The rows of a group lie close to one hidden flat surface of 10 dimensions, which passes through zero. Surfaces can cross.
In the rows, 128 means zero.
Known rows, each followed by its group:
[162  96 163 166 150 126 152 109 170 159 137 118 132 132 177 135 125  97
 117] => z_988
[172  81 100 134 121  88 166 101 144 104 118 101 112 129  87 113 110 130
  96] => z_210
[ 77  97 108  95 104 186 137 155  52 163 135 148 148  96 127 151 105 140
 135] => z_251
[120 150  80 112  64 123  85 134  64 117 119 134 100 122 105  92 121 147
 116] => z_773
[106 122 127  74  99 143 149 101  80 118 151 140 147 105 126 157 130 117
 114] => z_326
[ 81 128 148 119 170 165 143 137 134  71  76 118 156 114  98 139 154 186
 116] => z_988
[142 106 138 163  66 134  85 160 141 193 141 170 114  94 158  92 155 120
 109] => z_773
[116  69 133 122 167 137 123 147  92 134 144 108 168  96 147 148  66 144
 142] => z_326
[195 175  84 139 108 150 152 114 130  81 141  84 156 109  68 111 152 135
 100] => z_988
[164 112  92 121 138 126 117 144 143 106 160 120 185  72  47 140 106 131
  94] => z_106
[158 123 102 122 112 164 130 112  70 141  80 132 178 106 108 175 150 138
 137] => z_773
[107 117 165 158 143 142  46 167 144 189 127 148 123 117 174 124 139 114
 130] => z_988
[129 146 137 194 164 161 143 139 140 143  96 164 153 147 177 129 109 139
 176] => z_326
[166 105 155 155 193 142 111 135 143 147  99  77 167 101 138 164 135 128
 104] => z_813
[ 95 101 125 124 104  84 123 136  79 126  81 125 112 133 138 123 141 155
 141] => z_251
[100 202 133 118 114 180 145 128  94  95 161 149 174 109 139 143 149 132
 148] => z_766
[115 103 130 124  93  73 143  98 103 132 118 170 128 114 152 129 123 116
 118] => z_766
[139 173 105 153  78 152 209 130 149  75 154 100 124 145  82  90 185 147
 136] => z_773
[145 167 137 126 153 148  81 131  96 114 122 111 131 107 175 119  99 147
 115] => z_773
[135 221 107 127  74 138 192 145 116 131 124 157  86 120 138  99 146 146
 127] => z_813
[100 128 120 107 119 102  58 184  67 169 119 115 121 100 124 146 139 131
 134] => z_210
[ 85  82 125 120 101  68 182  84 111 107 104 170 128 152 117 141 135 121
 139] => z_773
[165 174  96 146 153 140 170 125 129 151 105 131 147 136 102 169 126 110
 140] => z_210
[ 73  88 132  82 172 148 120 160 116  96 197  79 138 122 111 130  70 139
 138] => z_326
[105  84 136 116 114 114  66 143 128 153 165 115  89 134 135 101 108 117
 115] => z_251
[105 121 116  92 117 123 138 133 121 139 183 162 113 133 156 122  65 107
 162] => z_326
[103  66 158 124 140  73  98 118 127 150 124 149 123 113 156 136 106 109
 110] => z_766
[154 110 148 136 156 127 158 135 144 104 137  60 135 124 128 127 144 148
 125] => z_773
[132 110 162 134 129 139  88 129  95  92 153  98 172  74 167 114 136 154
 100] => z_988
[144 139  87 140 133 101 118 116 144 106 120 113 130 136  42 128 143 117
  90] => z_766
[112 150 113 159 108 116 130 141 131 167 124 139  76 193 139 114 137  94
 165] => z_988
[153  87 177 111 131 151 124 101  94 152 129 109 148 107 214 151 134 126
 138] => z_106
[140 120 161 171 163 125 141 149 208 172 131 124 105 150 149 124 149 108
 134] => z_773
[181 163 108 129 133 189 172  73 107 104 104 157 176 123 139 151 101 135
 147] => z_766
[ 80  93 136 155  99 110  71 160 136 174 136 185 117 117 135 103 127 115
 125] => z_106
[ 85 128 152 106 121 107 164  72  96  58 140 181 180 107 157 140 113 140
 132] => z_773
[135 116 106 139 118 131 127 138 202 148 157 140  91 137  76  98 121 107
  88] => z_988
[165 165 128  66  91 173 124 150 139 144 130 120  94 129 128 126 167 159
 182] => z_813
[112 126 117 135 105 162 147 134  66 149  80 155 160 101 141 157 141 150
 147] => z_251
[114 120 142 160 123 136 122 140 112 122  89 123 142 110 131 125 157 154
 111] => z_251
[126  42 164 147 178 101 120 144 147 154 113 105 160 111 141 157 129 127
 133] => z_106
[103  75 133 100 136 133 158 137 140 153 154 116 137 145 101 168 133 110
 159] => z_773
[163 106 142 129 117  68 121 144 213 169 151 146  77 108 128  97 122 103
  85] => z_813
[165 174  99 103 104 172 118 122  55 134 138 128 171 100 138 161 123 127
 161] => z_988
[164 156 169  62 122  94 128 103 166 103 175 125 139  96 137 144 164 114
 130] => z_210
[136  96 163 162 154  79 128  92 193  91 121 153 126 122 149  92 109 130
  85] => z_766
[ 75  94 144 172 136 158 114 131 157 104 126 128 106 164 141  78 117 150
 120] => z_210
[165 166 146 133 173 139  88 126 146  94 117 107 163  74 127 126 122 151
  74] => z_106
[ 88 155  97 157 108 143 149 176 104 149  64 178 147  98  79 142 161 161
 122] => z_251
[153  98 171 122 188 133 126 116 222 147 165 165 160  83 143 146  94 102
  93] => z_988
[ 88  63  96 165  93  72 128 142 128 154  98 164  99 137  89  98 115 119
  98] => z_326
[118 153 153 161 158 136 154 120 133 119  89 174 166 122 159 153 138 135
 146] => z_106
[120 143 122 121 152 177 116 148 125 182 147 156 130 135 146 154  98 100
 159] => z_210
[127 180 147 167 122 155 196 104 140  79 102 144 137 150 167 109 159 159
 157] => z_766
[138 110 137  65 121 104 107 126 127 149 166  96  99 122 126 141 120 107
 116] => z_326
[132  76 161 102 131 113 111 113  98 127 131 116 156  81 164 145 123 136
 105] => z_326
[ 97 140 138 118  92  90 125 107 110 142 100 129  31 184 188  88 135 125
 127] => z_106
[125 187  99 133 112 144 108 163 132 186  94 138  90 175  95 147 174 108
 165] => z_210
[148 158 117 111 146 101 212  99 120 102  97 132 140 143 123 165 129 131
 165] => z_251
[ 52 120 181 131 150 162  92 151 106 113 149 121 142 133 185 122 139 153
 158] => z_106
[ 91 108 113 118  85 151 138 121 116 137 111 186 115 118 117 113 119 142
 109] => z_988
[117 114 130 145 130 167  87 150 129 168 124 153 156  95 112 145 140 115
  91] => z_326
[113 131 165 104 172  79 120 143 132 126 171 127 161  81 156 158 105 111
 117] => z_210
[145 152 138 100 157 159 125 161 143 125 159  82 127 111 125 134 127 141
 127] => z_813
[130 120 153 172 118 169  79 131 131 142  66 123 130 138 149 116 188 157
 125] => z_210
[139  68 168 107 147 118 111 109  83 105 109  94 175  89 172 149 131 162
 134] => z_813
[115 183 135 185 116 161 108 159 168 172 103 167  98 161 131 107 178 118
 138] => z_766
[118  90 161 131 149  95 114 157 146 183 126 122  93 114 171 128 111 120
 115] => z_813
[146 157 100 111 124 198 146 110 155 120 202 109 115 156  99 113 105  99
 129] => z_251
[203 160 105 128 133 133  79 119 128 148 102  99 123 144 123 140 144 115
 142] => z_251
[108 129 137 127 111  87 128 118 110 134 128 167 155 101 130 152 148 103
 106] => z_766
[181 129 129 157 140 145 145  83 117  91  99 125 198 101 119 157 141 135
 113] => z_813
[129 175 145 130 112 137 203  74  99  60 145 173 183  92 175 125 119 143
 124] => z_813
[ 98  90 141 137 169 129 142 116 110 136 100 117 142 163 146 165 117 122
 159] => z_813
[121  95 103 100 113 123 139 129 106 102 136  92  86 150 120  93  91 155
 150] => z_766
[117 103 151 143 139 131  86 137 126  51 156  80 163  81 117  84 127 171
  74] => z_210
[157 124 128 138 154 108 120 136 206 140 127  94 101 141  71 130 161 101
  82] => z_326
[133 135 142 105 159 172 183 100 141 101 128 147 172 102 133 162 111 140
 133] => z_988
[116 164 143 102 189 124  76 106  79  60 108 103 159 107 148 138  87 161
 108] => z_773
[112  70 137 146 104 100 203 106 138 119 143 169 162 135 133 139 134 114
 160] => z_106
[ 90 162 140 108 154 182  91 169 140 165 189 133 141 123 130 152 121 102
 148] => z_766
[111 103 116 122 145  95 152 104 151 100 176 133 140 138 106 128  81  99
 113] => z_813
[ 93 172 121 109  59 118 122 112  47 103 123 209 152  93 171 118 126 147
 152] => z_251
[ 79 110 150  94 171 115 140 148 129 103 152  96 124 140 139 139 106 140
 151] => z_251
[129 152 142 129 106 165 188  89 131  97 171 156 161 133 154 135 139 118
 158] => z_106
[ 72 119  95 143 116 102 126 170 163 142 152 161 103 165  65 107 122 113
 145] => z_106
[ 97 116 100 106  76 131 144 115  64 146 130 179 116 133 153 130  91 118
 158] => z_210
[164 137 137 198 179 123 146 139 200 147  79 118 119 163 119 129 147 124
 136] => z_326

New rows. What belongs after each?
[ 84  85 143 139 141 162 136 129 137 160 120 130  86 189 162 119 108 126
 164] => z_210
[113  61 143 109  96 157 132 117 124 134 194 133 130  91 158  97  86 123
  87] => z_988
[142 129 137 131 164  99  46 171  88 131  88  62 143 114 125 148 157 153
 140] => z_988
[123 142 128 159 190  61 101 187 160 167 133 113 144 100  99 154 111  93
  92] => z_210
[ 80 126 133 171 126 125  92 160  74 116 101 103 135 113 130 104 138 157
  93] => z_813
[ 58 143 139 128 139 146 109 167 171 110 186 141 113 137 112  96 116 126
 121] => z_251
[184  79 106 121 125  92 153  65  94 109  77 133 142 117 121 146  92 138
 108] => z_766
[180 181 115 153 142 179 157 143 188 103 137  85 120 134  95 100 149 149
 129] => z_766
[109 161 153 123 182 185 113 149 144 114 119  64 142 144  97 153 181 142
 124] => z_326
[100 166 140 150 124 167 100 144 138 154 152 193 128 133 173 116 108 115
 158] => z_326
[ 88 120 153 167 172 114  65 146 166 112 109 115 134 139 108 116 154 134
  95] => z_766
[185 159 109  79  86 124  80 135  95 167 129 130 143  78 110 162 164 115
 124] => z_210
[108 130 127 122  80 141 111 173  63 175 103 115 109 126 154 133 170 148
 158] => z_766
[138 168 138  82 122 132 155  96 143  75 193 130 139 118 134 121 119 120
 128] => z_326
[ 65 121 174 126 138  64 153 131 133 108 126 204 155  84 175 132 117 139
 129] => z_251
[ 86 114 146 142 122 168 100 127 104 111 136  81  99 178 156  97 143 139
 139] => z_251
[104 152 112 125 104 136  83 167 103 160 115 186 141  86 120 134 132 133
 123] => z_251
[165 157  92 151 119 157 111 152  93 141 106 130 129 136 148 116  98 145
 185] => z_326
[175 146  80 116 113 111 107 147 125 143 163 131 140  80  66 130  97 107
  85] => z_210
[164  90  85 130  83 105 160 119 121 139 113 144 132  85  75 125 122 126
  75] => z_251
[164 185 149  93 102 114 108 104 173 128 161 138  93 136 150 115 162 101
 122] => z_326
[100 133 158 164 197 207  83 173 167 162 137 112 135 151 146 136 120 131
 143] => z_210
[132 154 102 115 107 112 116 136 103  90 151 114 147  93  89 113 131 140
  98] => z_210
[ 92 121 149 130 161 138  56 123 117  77 139 117 175  99 112 125 119 148
  90] => z_766
[128 152 165  84 101 128  86 119 150 137 188 177 138  92 163 127 139 109
 127] => z_210
[117 121 151 163 184 116  98 168 164 102 128  76 119 150 138  95 121 156
 146] => z_326
[158 130 107 118 121  88 229  59 154  87 105 141 122 184  99 146 134 117
 164] => z_813
[132 137 157 126 174 118 151 162 174  93 162  42 135 122  96 126 164 138
 112] => z_766
[129 142 174  56  70  95 124  90 110  99 154 155 139  93 182 137 175 137
 152] => z_210
[196 194 142 115 105 122 154  89 124 110 118 133 125 134 178 130 153 129
 159] => z_326
[ 79 126 146  84 172 183 105 154 117 156 155 141 139 124 147 170  91 126
 169] => z_988
[127 115 133 124 103 139 133  99  39 130  79 115 124 157 190 149 137 143
 175] => z_251
[116 165 156 120 148 127 142 109 195  86 158 197 158  96 129 122 113 125
 113] => z_988
[118 103 162  74 149 117 133 121 108 142 176 130 123 123 201 147  74 119
 175] => z_326
[111 127 134 184 165  91 133 155 171  68 126  89 115 164 122  71 114 164
 144] => z_326
[160  97 169 128 122 139 181  92 140 149 153 168 183  82 186 159 125 107
 137] => z_773
[ 83 152 121 145 141 134 108 180 102 131 141  93 102 122 117 100 119 141
  93] => z_813
[145 170 125 156 117 139 168  90 170  86 135 167 135 136 130  97 124 134
 120] => z_766
[ 99 137 134 114 112 147 144 151  70 169 111 133 122 143 166 161 147 128
 175] => z_766
[141  94  78 109 143  90 135 109 110 149  92 116 114 159  65 167 106  98
 118] => z_766
[164  92 149 118 112 110  71  88 107 119 147  94 117 136 185 109 118 118
 122] => z_251
[102 127 117 108 136 171 240 120  89  86 121 130 180  94 106 163 118 154
 130] => z_251
[ 86 150 106 114  93 103 102 147  89 160 135 150 137 121  88 156 165  95
 115] => z_766
[ 85 126  70 161 119 146  59 143 108 138 154 153 136 150  67 112  94  98
  96] => z_813
[152 194 171  82 152 193  93 130 107 106 176 101 160 107 205 143 126 141
 179] => z_326
[154 168 107 126  78 103  86  98 101 101 132 186 125  86 143  84  96 133
  80] => z_773
[125 136 112 138 173 187 162 165 191 195 133 138 127 136  78 164 123  99
 125] => z_251
[169  56 151 157 111 183  99 107 116 187 120 130 151  91 175 133 126 114
  83] => z_251
[ 39 157 144 140 166 135  95 137 126 105 130 143 135 163 117 133 137 121
 140] => z_766
[171 170 158 112 161  87 172 107 173 123 108 110 137 134 130 172 185 109
 145] => z_210
[ 75  50 139 142 145  97  99 155 140 137 118 109 121 123  93 118 126 131
  79] => z_326
[ 50 105 127 137 115 154  61 146  44 156 127 158 149 132 158 141  96 122
 140] => z_813
[181 158  88 167 121 120 164 118 162 112 120 143 137 131  98 108 111 128
 127] => z_326
[122  85 148 110 152 196  54 154 119 159 141  85 127 120 150 128 120 147
 134] => z_210
[163 153 131 110 159 103  71 116 102 117 133 119 111  97 179 108  60 132
  88] => z_773
[128 149 153 114 140 151 144 140 104  88  95  69 139 125 147 132 174 183
 150] => z_813
[133 188  96 149 139 117 102  96 165 105  98 189 133 140  72 128 129 107
  95] => z_773
[158  57 141 167 126 100 113 120 162 155 105 109 115 114 117 112 138 121
  66] => z_251
[133 123 145 111 195 128 152 106 104  52  99  53 173 124 117 157 132 165
 125] => z_773
[122 126 119 148 116  70 118 136 176  82 158  93  95 149  84  68 144 131
  85] => z_988
[106 180 142 119 159 159 110 149 191 167 133 111  78 185 103 143 181  98
 141] => z_326
[148 138 142  95 101 113 143  86 174 153 153 158 119 107 101 151 157  75
  72] => z_326
[122 136 165 107 102  77  73 130 158 106 140 100  79 129 136  85 185 135
  96] => z_326
[106  93 178  82 191 162  92 142 157 136 202 112 159 117 171 160  86 117
 155] => z_813
[130 112 131 145  91  77 128  95 102  69 101 101 105 149 140  85 154 150
 118] => z_251
[ 96 129 133  73 129 154 107 135 109  86 194  95 146 103 103 125 117 137
 107] => z_326
[185 115 125  93 135 136 118 138 143 124 197  83 136  74 122 119  92 125
  98] => z_773
[109 124 122  65 135 193  54 154 106 103 181  87 153 129  96 135 123 149
 165] => z_813
[183  67 132  56 124  89 125 143 168 182 128  93  70 131 128 146 128 128
 156] => z_813
[135 129 187 162 134  67 123 104 231 100 129 153 111 127 144  90 181 119
  95] => z_210
[111 164 153 165 155  84  93 154 225 122 165 150  97 153 115  88 140 102
 109] => z_988
[137 132 167 154  84  95 172 172 118 150 112  85 109 103 168 120 224 152
 134] => z_766
[109 166  98 139 167 188 114 180 132 104 173  99 139 152 107 110  75 148
 182] => z_326
[117  98 164 105 149 148 132 105  76 128 138 140 183  94 199 174  92 128
 151] => z_813
[ 79 130 137 133  74 160  82 122  89 107 163 159 131 115 159  79 127 140
 118] => z_251
[150 110 103 117 109  88 100 118  61 133  76 156 150  65 130 139 105 148
  96] => z_106
[ 97 177 152 151 121 101 147 120 104  71 122 157 163 105 152 117 153 146
 118] => z_210
[177 109 119 156 128  76 141 120 175 145 152 183 119 117 170  97  57 107
 142] => z_326
[203 176 126 128 115 139 118 110 116  95 133 119 155  99 166 115 124 151
 145] => z_326
[129  93 101 106 134 145 107 163 166 181 179 118  96 126  76 126  93  98
 103] => z_251
[116 128 117 167  96 149  71 168 134 110  98 103  77 150 114  52 151 180
 121] => z_766
[112 141 129 132 123 146  83 157 180 144 174 153 102 130 121  90 111 115
 117] => z_766
[142 105 161 113 121 101 114 104 174  77 148 125 138 115 127 104 151 145
 125] => z_813
[ 67  82 165 167 166  99 170 139 164 113 103 102 102 167 139 115 147 139
 123] => z_251
[ 79 107 144  85 132 113 135 134 135 116 175 120  97 153 143 121 108 124
 155] => z_210
[195 204 151 111  99 160  88 103 153 107 170 154 161  71 155 113 162 121
  95] => z_326
[115 138 168 130 142 127 182  87  97  79 126 152 169 119 205 139 116 145
 162] => z_326
[128 140 124 114 109  96 170 102 104 114 117 147 131 128 135 142 128 122
 140] => z_210
[ 95 130 128 132 161 106 162 153 128  98 139  71 110 138 112 116 115 140
 108] => z_813
[176 134 112  56 100  85 108 128 132 122 165  99 121  93  77 137 143 115
 109] => z_210
[121 100  92  86 110 155  99 157  85 109 167  71 133  95  69 116 109 149
  98] => z_251
[122 140 136 120 112 149  76 179 170 160 199 143 111 101 124  97 123 109
 114] => z_766
[119 148  83 111 137 115 143 148 134  65 169  71 124 134  42 102 111 142
  99] => z_210
[ 97 111 147 167 137 127 153 124 104 117 113 171 158 125 194 118  95 143
 164] => z_326
[155 155 149 136  91 149 138 127 140  91 192 132 155  76 157  89 134 141
 102] => z_773
[ 50  82 162 104 126 164 111 139 144 140 157 181 120 109 160 113  93 138
 111] => z_988
[155 115 120 130 159 136  99 159 161 196 134 126 104 145 138 139  94 105
 160] => z_326
[129 111 122  67 132 107 134 121 122 165 182 163 114 122 156 158  65  91
 161] => z_251
[137 120 147  89 162 109 198 124 116 124 152  97 129 110 162 154  93 125
 133] => z_813
[182  96 115 165 146 100 139 130 150 159 110 145 136 122 148 131  76 122
 142] => z_326
[117 113 107 104  96 162 190 129 104 104 146 102 163 129  88 150 162 139
 158] => z_773
[117 105 125 130  71 126 114 141 104  98 144 116 141 101 105  95 162 155
 105] => z_773
[133 102 171 137 128  69  80 132 202 160 165 167  92 118 165  95 115  94
  95] => z_326
[170 145 147 150  84 112 185  95 114 103 107 146 158  89 168 123 162 147
 119] => z_766
[144  92 163 157 133 118 190 128 119 171  60 116  91 171 216 136 137 149
 190] => z_766
[154 135 100 173  85 130  95 122 151 182  78 192  90 146 132  98 136 116
 118] => z_766
[162 165 138  57  86 135 103 121  99 141 142 143 143  94 142 166 169 122
 155] => z_210
[ 62 107 149  95 150 169 106 148 115 127 154 139 131 118 148 132 100 143
 144] => z_988
[237 115 100 119 100 104 142  73 121 154 120 132 145 101 129 147 114  96
 111] => z_251
[131 105 131 128 149 216 120 125  88 147 129  50 122 169 149 147 129 136
 156] => z_251
[ 93  63 128 106 147  89 143 139 124 120 150 109 117 133 120 127  81 127
 128] => z_326
[103  99 145 126 162  70 153  84 114 124  65 154 126 160 162 160 108 121
 142] => z_773
